The rows of a group lie close to one hidden flat surface of 12 dimensions, which passes through zero. Surfaces can cross.
Known rows, each followed by its group:
[ -4   7   9 -22   7   0   7   9  -6   6 -13  -5  12   7  11  13   3   5
  12   0 -15 -11   2   3  12] => (1)
[ 18 -15  -7   3 -18 -11  -2  -9   1   0  19  12  -2  -6  27  11   3   1
  -2   6  13   8   0   1  -8] => (1)
[ 17 -29  -1   1   3   1  10 -25  -5  -3   3 -12   5 -16   4  16  -9 -15
  21   1   4 -18  -9   8   6] => (0)
[-14  36  22 -27   7   4  14  14  10  -4  -2  -3  14  20  -1   7  16   2
 -17   6 -23 -31  10 -11  20] => (0)
[ 24   2   6  18   0  -1 -14  11  -7 -11 -34 -10  -4   9  -2  -5   8  -2
  -7 -21  -4   5 -10   2  14] => (0)
[ 13 -22 -24   0  -5  -5   9 -16  -4   2   1   9  -7  -8   7  -9   4 -17
   1  -8  21  -5  21   1 -15] => (0)
[-10   8  12  -4  -3   6   8   1   8  -2  -5   8 -15   7 -16 -19   5  -9
 -13   3   3 -14  10   0   4] => (0)
[ -9  -4   7   5 -11   7  -8  -5   0  -7  14  12 -17   6  12  11   1   7
  -7  -1   6   6  -1   6 -27] => (3)
[-15   8  24  -5  -9  33  -9 -14  18  10  -4 -31  -8   7  17  10 -30  10
   6   4  24  14  -4  -7  13] => (0)
[ -3 -15   2 -12   4  -1  16  -7  -3  17  -4  -6   2 -17 -20  -1 -10 -10
  16  -1   8  -3  -6  12  13] => (0)
[-14   0  -6  -7 -12  -9   3 -12  15  -4   4  10  -1  10  24  -6   2  12
 -11  -8   1  -5  22   3  -4] => (3)
[-11  -7   5  -1  -9   8 -14 -12   1   2 -23 -18   4  13  16  29 -11  18
  12 -31  14  21 -22  -4  12] => (1)
[ 21  -1   4   2  -5   0 -11   4  -4  -5 -16  -1  -1   9  22   8   4   3
   6   0   0   5   1   0   7] => (1)
[-22   1 -22  11  -7  10  13 -27  13  -3  22   0  -9   4 -36 -17  12 -25
 -28 -18  31 -17   2 -33 -13] => (2)
[ 10  10   5 -14   9  -7   4  16  -6  12  -9  -6  15  -2   0   0   5  -1
   5   3 -11  -4   2   0  14] => (3)
[  7   0   4  -5  17  -4   2  -7  16 -28 -10   9 -10  18  20  12   7  14
  -2  11 -23 -23  29   9 -11] => (2)
[ 21 -22  -6  32   0  -3 -16 -13  -7 -21 -11 -12   4  -9   1  11  -4   0
   7 -16  -7   6 -27   8   8] => (0)
[-28  14 -26  -5  -3 -11  13  11  -1   1  16  30  -1   0 -23 -44  19 -12
 -10  13 -12 -16  23  -9  -4] => (2)
[  2  10  -4 -27 -10   0  12   3   3   0   7   1  17  11  25  32   8   5
 -11   0   1   1   7  -8   5] => (1)
[ 15   2  17   0 -11   4  11  -8   4 -11  26  17 -20   2  -3   0  19 -22
 -21  18   9 -27   8  -5 -17] => (2)
[ 26 -13 -51  -2 -14   3   3 -18  -8   2  25  -3  20 -15  51  -8  -4 -23
  15  23  17  -6  36 -20 -11] => (2)
[ 11  -1   9  -9  -1  -1 -11  17 -23  33  -6  -3   1 -10  18 -17  -8  -2
  26   9   9  14   3   8  -5] => (1)
[ -4  -8 -12 -26   3 -13  24 -16   5   5 -12   1  15   4   4   7  11  -8
  -1 -22   3 -24  16  -4  13] => (0)
[  2   1 -29   7 -24  12 -12  -2 -27 -17  14  14   7   9  41   3  19 -14
  19  12 -11 -13   1 -23 -12] => (3)
[-33  -3  17   7 -13  -1  -6 -15  -2   6  25  -4   8   6  -9  31   0  16
   7 -16   2   2 -46 -12   4] => (1)
[ 12   4 -20   9 -23  19 -11  10 -18 -11 -13   6 -13   9  12   3   9 -12
 -19 -19  23  26   1  -9 -22] => (3)
[-21  -5  -5  -9   9   8   4  -2  -8   2 -15   0  -3  -4  -3 -13  -8  -1
  17  -4 -10 -11  11  12  -3] => (1)
[-24  -2  17  -1  11  -5   5 -10   9  13  -3   1 -12   4 -29 -12   1   4
   4 -10   5 -14  -3   0   1] => (2)
[ 12  -3  -2  10 -15  18  -3   0  -4 -16 -23 -14  -1   1   0  12  -6 -11
  -5 -13   6  14 -18   3  20] => (0)
[  6  -9 -22  -3 -29  16  14  -1 -24 -10  15   9   4 -12   4   9   7 -32
  -3   1   6  -4 -14   0   0] => (1)
[-23   4  11 -39  -4 -11  19  12   6  19  -5  22  -1   9 -10  11   5  13
  11   5  -2   6   2   8  18] => (2)
[-12   4 -12  12   9  -8  -3  -2   0   5  22 -12  26 -16  -7  -7 -12   7
  -2   3 -15   3 -11  -3   2] => (2)
[ 11  -2 -15 -43  -3  -4  15  19   1  17 -34  13  -2   8  14   5   4   2
  14   7  12  22  33   7  13] => (1)
[ -6   4 -10  -1  14   2   8  -2   9 -14  13   1  10   5 -17  25   4   7
  -5   6 -11  -1  -7 -10  -7] => (3)
[-11  13   3   0   6   6   8  10  -3  -8  11 -14  23 -12 -19   6  -6  -2
 -10   6 -26  -7 -22   8  19] => (0)
[ 18  -7 -12  -4  -7  -9   7   2  -2  -4  -3   9   1   3  -8  18  15  -6
  -8  -9   9   8  -7  -6   4] => (3)
[  0   1  -2  19  10  -3 -10 -11   1 -10  12   0   0   0  13 -15   1   3
  -2   3 -14 -19  13  -1 -22] => (2)
[ 20   2  -6 -16  17   3  13   9  -6  12 -12 -12  10 -12  -4  -9  -3 -18
  -4   0   5  -8  21   6  -1] => (2)
[ -3   8 -36  10   3  23  -3   9 -19  -4 -15 -17  16   1 -27  -1   4 -19
  15  -7   4  11 -19 -34  16] => (3)
[-11 -11 -32   2 -16  -6   7  -7  12 -21  10  15   9   0  -3  22   3  11
   0   5  -5  21 -13  -6  15] => (3)
[ 16  -5 -41  12  -8  -2 -11  12  -6 -22 -10   1  21 -11  22   1  -9   8
  13  17 -23  29   1   6  21] => (2)
[  7  -4   1  11   1   4   3 -14   4 -33 -12   0  -4  12  -1   7  12 -10
   3   5 -23 -30  -7  -3  22] => (3)
[ -1 -24 -29 -10   3   9  23 -27  14  -8 -16 -18   2 -13  -8  15 -20  -8
 -22 -37  28   8  16  15  -9] => (1)
[  5   0  12  29   0  26 -25 -19  16  -7  -5 -39  -7  -2  21  -4 -31   9
  -9 -10  16  15  -4  -1  -6] => (0)
[-32  18  13 -15  -4  15 -11   3  -4   6  -7 -10   5  16  37  -2  -7  17
   4 -13 -10  -8  12  -2  -9] => (1)
[ -3   4 -17   9  -2  17   1 -16  16 -32 -14  -5  -8  17   5   0   2  -3
 -28 -20   4  -8  18 -10  -6] => (3)
[ -7  -1  30 -23  -5   2  10  -4   4   9  -2  12 -19   8  13  -3   1  -1
   6  11   3 -21  17  15  -2] => (0)
[-27  24  -4 -18   2   9  -6   2  -6  -3  12   0  15  26  34  25  13  17
  -4 -10 -12 -12  11 -24 -26] => (3)
[-35   0  15   0   7 -12 -10   3  -1  17 -10   7  -6   2 -11 -19  -7  21
  13 -14  -9   3  -6  14  -2] => (2)
[ 30   5   9  10  35   7 -15   2 -16   0 -17 -18  -5  14  -4   4  15 -10
  18  -2  -1 -22   2 -26 -21] => (2)
[  1   7  -1  10   0   4  -9   1   6 -11  -3  -8   3   1  14  -4  -7   7
 -14  -5  -6   5   6   5  -2] => (3)
[ 26   2   4  -3  10   1  13  11 -13  -1  -5  10 -11  -3 -32 -11  19 -31
   2  20  -1 -23   3  -6   4] => (0)
[-16  12  19 -13 -10   4  -6  16  -7  18  -7   6 -10   5  18 -15  -3   9
   0  -2   3   8   9  13  -8] => (3)
[-10  -7 -25  -2   0  18   7 -10 -10 -14 -16 -21  19 -10   1   2 -13 -14
   2 -19  -8  -9  -2   4  10] => (1)
[-14  11 -21  -8  12  -2  -5  10 -14  10   3   0  18  10  -4  10  12   7
  17  -3  -5   8  -5 -27  -7] => (2)
[  6  -8  31  11  -2 -11   2 -18  11  -9   3  -8  -4  -2  -4  10   1   1
 -19 -22  -1 -23 -18  14   6] => (1)

New rows. What belongs after each?
[-20  -2  -5   3   5  -4   2 -17  24  -6  10  21 -23  20 -21   0  11  11
   0   5  12  -2  11 -21 -15] => (0)
[ 25  16  30   9  20  15  -9   9 -21  -7  10 -22   6   2  11  14   9 -15
 -14   2 -18 -34 -11  -3 -26] => (1)
[-10  -1   2  -3 -35  -3  -8   8 -11  11 -18   9  -4  -7  38 -38  -7  -2
 -12 -22   7   9  16  29   8] => (0)
[  5 -13  -9  18  -9  12 -17  -9 -21  14  17 -12  -1 -20  17 -10 -18 -10
  24   7  18  13  -9  -3 -18] => (3)
[-12  -8   9  20 -28 -24 -15 -27   1 -12   8  28 -10  25  35 -19  29  -1
  35   9 -18 -45  -8 -25  33] => (0)
[ 30  -3 -34 -10  11 -40  16   5  17   2  28   8  37  -7   2  39  13  17
 -37  -7   6  26   6 -10 -14] => (3)
[-15  20   8 -15  -4   4  -4   2   4  18 -12 -29  23   4  31  -6 -14  13
 -23 -35   5   2  12   3   3] => (2)
[-24  -2   7  -3   1 -12  -1 -27  14  10  19   1   5   7  17  -9   0  10
  20   6  -1 -28   8 -13   8] => (0)
[-12   3  -5  11   0  10 -17 -11   2   0  -5 -24  11   4  21   1 -14  11
  -2 -23   6   9  -4 -10  -4] => (3)
[  6   9  12   3 -46   1 -22  17 -15   0   3  20 -10  11  58 -12   9   4
   5  12  -1  15   1   4   6] => (2)
[ 24  -1 -23   2  -7  47  -2   9 -21 -26  -3 -13  -6 -15  17  15 -19 -24
  -9  18   6  19  10   9 -28] => (3)
[  1  10  13  -6   2   5  -6  23  -9  23 -21 -18   6  -7 -11  -7 -14   6
   0 -11   9  29 -12   9  10] => (3)
[-17 -18 -12   7  -7   3   1 -36  11   0  22   5 -10  11 -12  25   4   2
  20  -2  27   0 -18 -32  -5] => (2)
[  7  25   5 -15  -4   6  16  27 -18  -1  19  25 -10   7 -15  -9  32 -27
 -35  10  -2 -20  15  -7 -31] => (2)
[-16  -2  -2  -7  -8   6  13   1   1  -2   9   9  -4  -7 -22   4  -2  -6
   3  10  -2   2 -13   5   9] => (0)
[-18   1 -20  -9 -10  -6 -10  -4   9 -10 -16  13   5  22  41   3   4  25
  19   0 -13   8  19  -7  12] => (2)
[ -8  15  -7  -4 -14   3   1  14  -5   3   8  -1  14  -2  10  -5   1   0
 -19  -4  -2   8  -1  -1   5] => (2)
[ 14  -5  22  19  -1 -16 -13  -5  -9   3   4   6  -7   0   5 -14  12  -5
  13   4 -11 -24 -11   2   6] => (3)
[-26   6  -9  -1   0  -2   9  -2   8  -3  22  10   5  -2 -21   0   0   3
   1  15  -8  -1  -7  -9   3] => (0)
[ -7  -1   0  26 -19  22  -6 -12  10 -14 -12  -2 -26   3 -27 -27  -4 -19
  -3   0  18   2 -12 -10  22] => (0)
[ 37 -18  10   2  -4  -1  14  12 -23 -11 -29  16 -25 -13 -19 -15  14 -36
  -5  -5   1 -16   3  33   0] => (0)
[ -5  -3   0  11  -3  -5  -2  14 -25  15  28  25 -12  -7 -41  -4  17 -14
  21  21   4   7 -32 -15 -15] => (2)
[  1 -10 -15  -1   0  18   5 -14  -6 -24 -21 -14   7  -1  11  11  -7 -11
  -3 -21 -11 -15   6   9   3] => (1)
[ -8  -2   3 -11   6   3  -1  -6   1  -4   7   0   4  16   9  50   4  22
   6  -8   1  10 -14 -12 -19] => (2)
[-19  23   2   5   1  -3 -10  -5  13  -1   7 -15  19  16  13  -6   6  13
  -7  -8 -11 -12  -1 -26  17] => (2)
[ -9   6   1  -9  11 -13  -7  12   4  15  -5   3   3  10   1   7   1  23
   5  -6   1  20   3  -4  -8] => (0)
[-12  10   5  22 -16   6 -16  -7   2   2  -1 -19  10  -9  20 -42 -14  -5
 -11 -10  -4 -10  -1   5  19] => (0)
[ -4 -13 -20  11  16  -2 -11 -15  -6   4  -8  -3  -2   3   2  -9  -2   3
  25  -7   5  -4  10 -12 -16] => (2)
[-31  15  -3   7   1   5  -3  -6  17 -35  13  13   2   9  17 -17  -2  15
   4  33 -48 -30  17   3  11] => (3)
[ -5  11  15 -17   5  -3  -2  -3  12  14  -7   1  -5  25   9  12  11  12
  17   6   9  -3   8 -25  10] => (0)
[ -6   0 -13  -4   3   6  13 -11  12  -9  -5  -4   2   4 -18   8   2  -7
  -9 -10   7  -4   1 -13   8] => (0)
[ -2 -13 -14  15  20   5  -7  -2 -14  -5  -3  -3  -6  -8 -18   2  -6   2
   1 -16   2   9  -2   7 -41] => (2)
[  9   0  -2  16   8  -2   4  -3  28 -25  13   6 -11 -20   5 -28 -19   3
 -31  31 -17  -3  35  34 -15] => (3)
[ 20 -16  -8  14  -8 -12   8 -21  10 -23   2  17 -11   1   6 -14  14 -17
  -4   8  -5 -31  15   3   8] => (3)
[  8  -2  -6   5  14  -6  -4   2   0  -9  10   1   5   1  -2  19   3  10
   0   4  -9   5  -5  -3 -15] => (0)
[ -4  -7  14 -19   5 -19   6   7  -2  19 -18  15 -12   5  -9  -8  10   6
  10  -9   4  -1   9  13   1] => (0)
[ 11 -11  -3  -1   1   8  11 -19   7 -11 -15  -2 -14   7 -10  10   8 -18
 -10 -17  19 -15   6  -5  -3] => (3)
[ -7  -5  22  -3   1  -9   0 -10   6   1  -1   4  -4   5   1   7   2   8
  13   1 -10 -17  -9   4  13] => (3)
[ -8  10 -20  17  -3  19  -6   0  -1   1  38 -15  15 -19  -3  -8 -16  -6
  -2  27   5  16  -9 -17  -9] => (0)
[  6  -6  -7   2 -19  14   6  -1  -5 -13  -6  15 -23   2   0  -7   8 -20
 -17  -5  15  -1  10   6 -12] => (1)
[ 15   9  20   9 -10   6 -19  14  -2 -30 -18  17 -19  30  22  24  18  16
  -1   9 -19   5  -7   1  -3] => (2)
[  8  -2   3  20  16   2   3  -9   3 -21   5 -15   7 -15 -10  -8  -8  -8
 -24 -10 -19 -25   0  19 -10] => (0)
[ -4  -5  -9  13  -1   9  -1  -8   0 -13 -17  15 -31  19 -30 -12  19 -17
   0 -12  18  -7   4 -19 -10] => (2)
[ 46  -9 -21 -14  -1 -23  12  12  11  12  -1  10   6  -9   9   1   2  -4
  -6  22  22  27  28   1   5] => (1)
[-22  23  17  -3  -3   3   6  -1   9  -8   7   4   4  16 -17  -3  15  -3
   2  15 -21 -29 -13 -18  34] => (0)
[  2  11  -5  18 -19   6 -12  -2   8 -21 -11   9 -16  18  17 -19  11  -3
 -26 -12   3  -4  17  -8  -5] => (0)
[ 13   9  15   8  22  16  -3 -19  15  -6 -15 -47  16   7  -2  13 -10  -5
   0 -11   0 -25  -8 -22  24] => (0)
[ -4 -13  17   0 -15   5   4 -21  16  -2  -6   2 -23   6  -7   8  -4  -3
   1  -8  23   0  -8   3  13] => (2)
[ -3  17  -1  -8 -15   3   2   8  11   0 -17  -4   3   4  17 -28  -2  -3
 -22  -5   0  -4  25   8  21] => (1)
[  2  -6 -11  15   4  -6 -15  -3   0   2   4  -2   1   1  -3   0  -1  11
  12   1   5  16 -11 -14  -4] => (0)
[ 13  15   4   3  -6   8   8   6   6  -9   6 -15  12  -5  -8   6   0 -12
 -29  -1   0  -1  -9  -4  15] => (2)
[ -1   6  10  -6   3 -11  -5  11  -6  16 -10  -5  11  -5   8 -20  -3   4
   0  -8  -5  -2   5  10   7] => (0)
[ 16   6  -8  24 -37   8  -9  -6  13 -34   7  10  -8  15  17   9  15  -5
 -35  -3   7   6 -12 -15  13] => (1)
[  0 -11 -12 -11  -9   8  12 -16   6 -13  -2   1   0   0  17  18  -4  -4
   1  -1   3  -6  10   5   4] => (3)
[  0  10 -13  15  30   1  -4   4   2 -21   3 -16  19  -2 -16  10  -1  10
 -19  -6 -26  -4  -5  -4 -13] => (2)
[ 26  -9  -1  12  15   4  -5   2 -10  -4  -2  -7  -5  -7  -6   6   0 -10
   4   4   5  -1  -2   0 -19] => (1)
[ -2   1  -4  16 -15   6  -3   6 -10  -7  19   6  -4 -10  -5   0  -2  -3
 -23  -5   5  15 -14   8 -18] => (2)
[ 10   8  17 -12  -7   2 -12  28 -22   3 -11  11  -4  15  15  32  12  13
  14   4  -8  23 -19   1  -5] => (2)
[-10 -23  12  13  -2   2   5 -37  21   4  18 -23  -2 -19  -5   7 -27   2
 -11 -18  23   0 -13  13  -3] => (2)
[ 14  -3 -10  -4   0   3  12   4   6 -11 -13   2  -5   0 -10   1   3 -10
 -17  -5   6   3  10   6   3] => (3)
[-15  16   8   6   7   9 -14 -10  21  11  25  -8  -8  10  22 -16 -12  14
  -4  18  14  -2  27 -19 -25] => (0)
[-18  23  -2  -5   5   9   0  14   3  -9  -6  10  -7  21 -11  -4  15   3
 -20  -6  -6  -3  12 -13 -13] => (3)
[-26   1   3  -9  -8   1  13   3   7 -14  14  20  -9  11 -32  39   9  13
 -14  -5  -2  18 -29   0  -9] => (2)
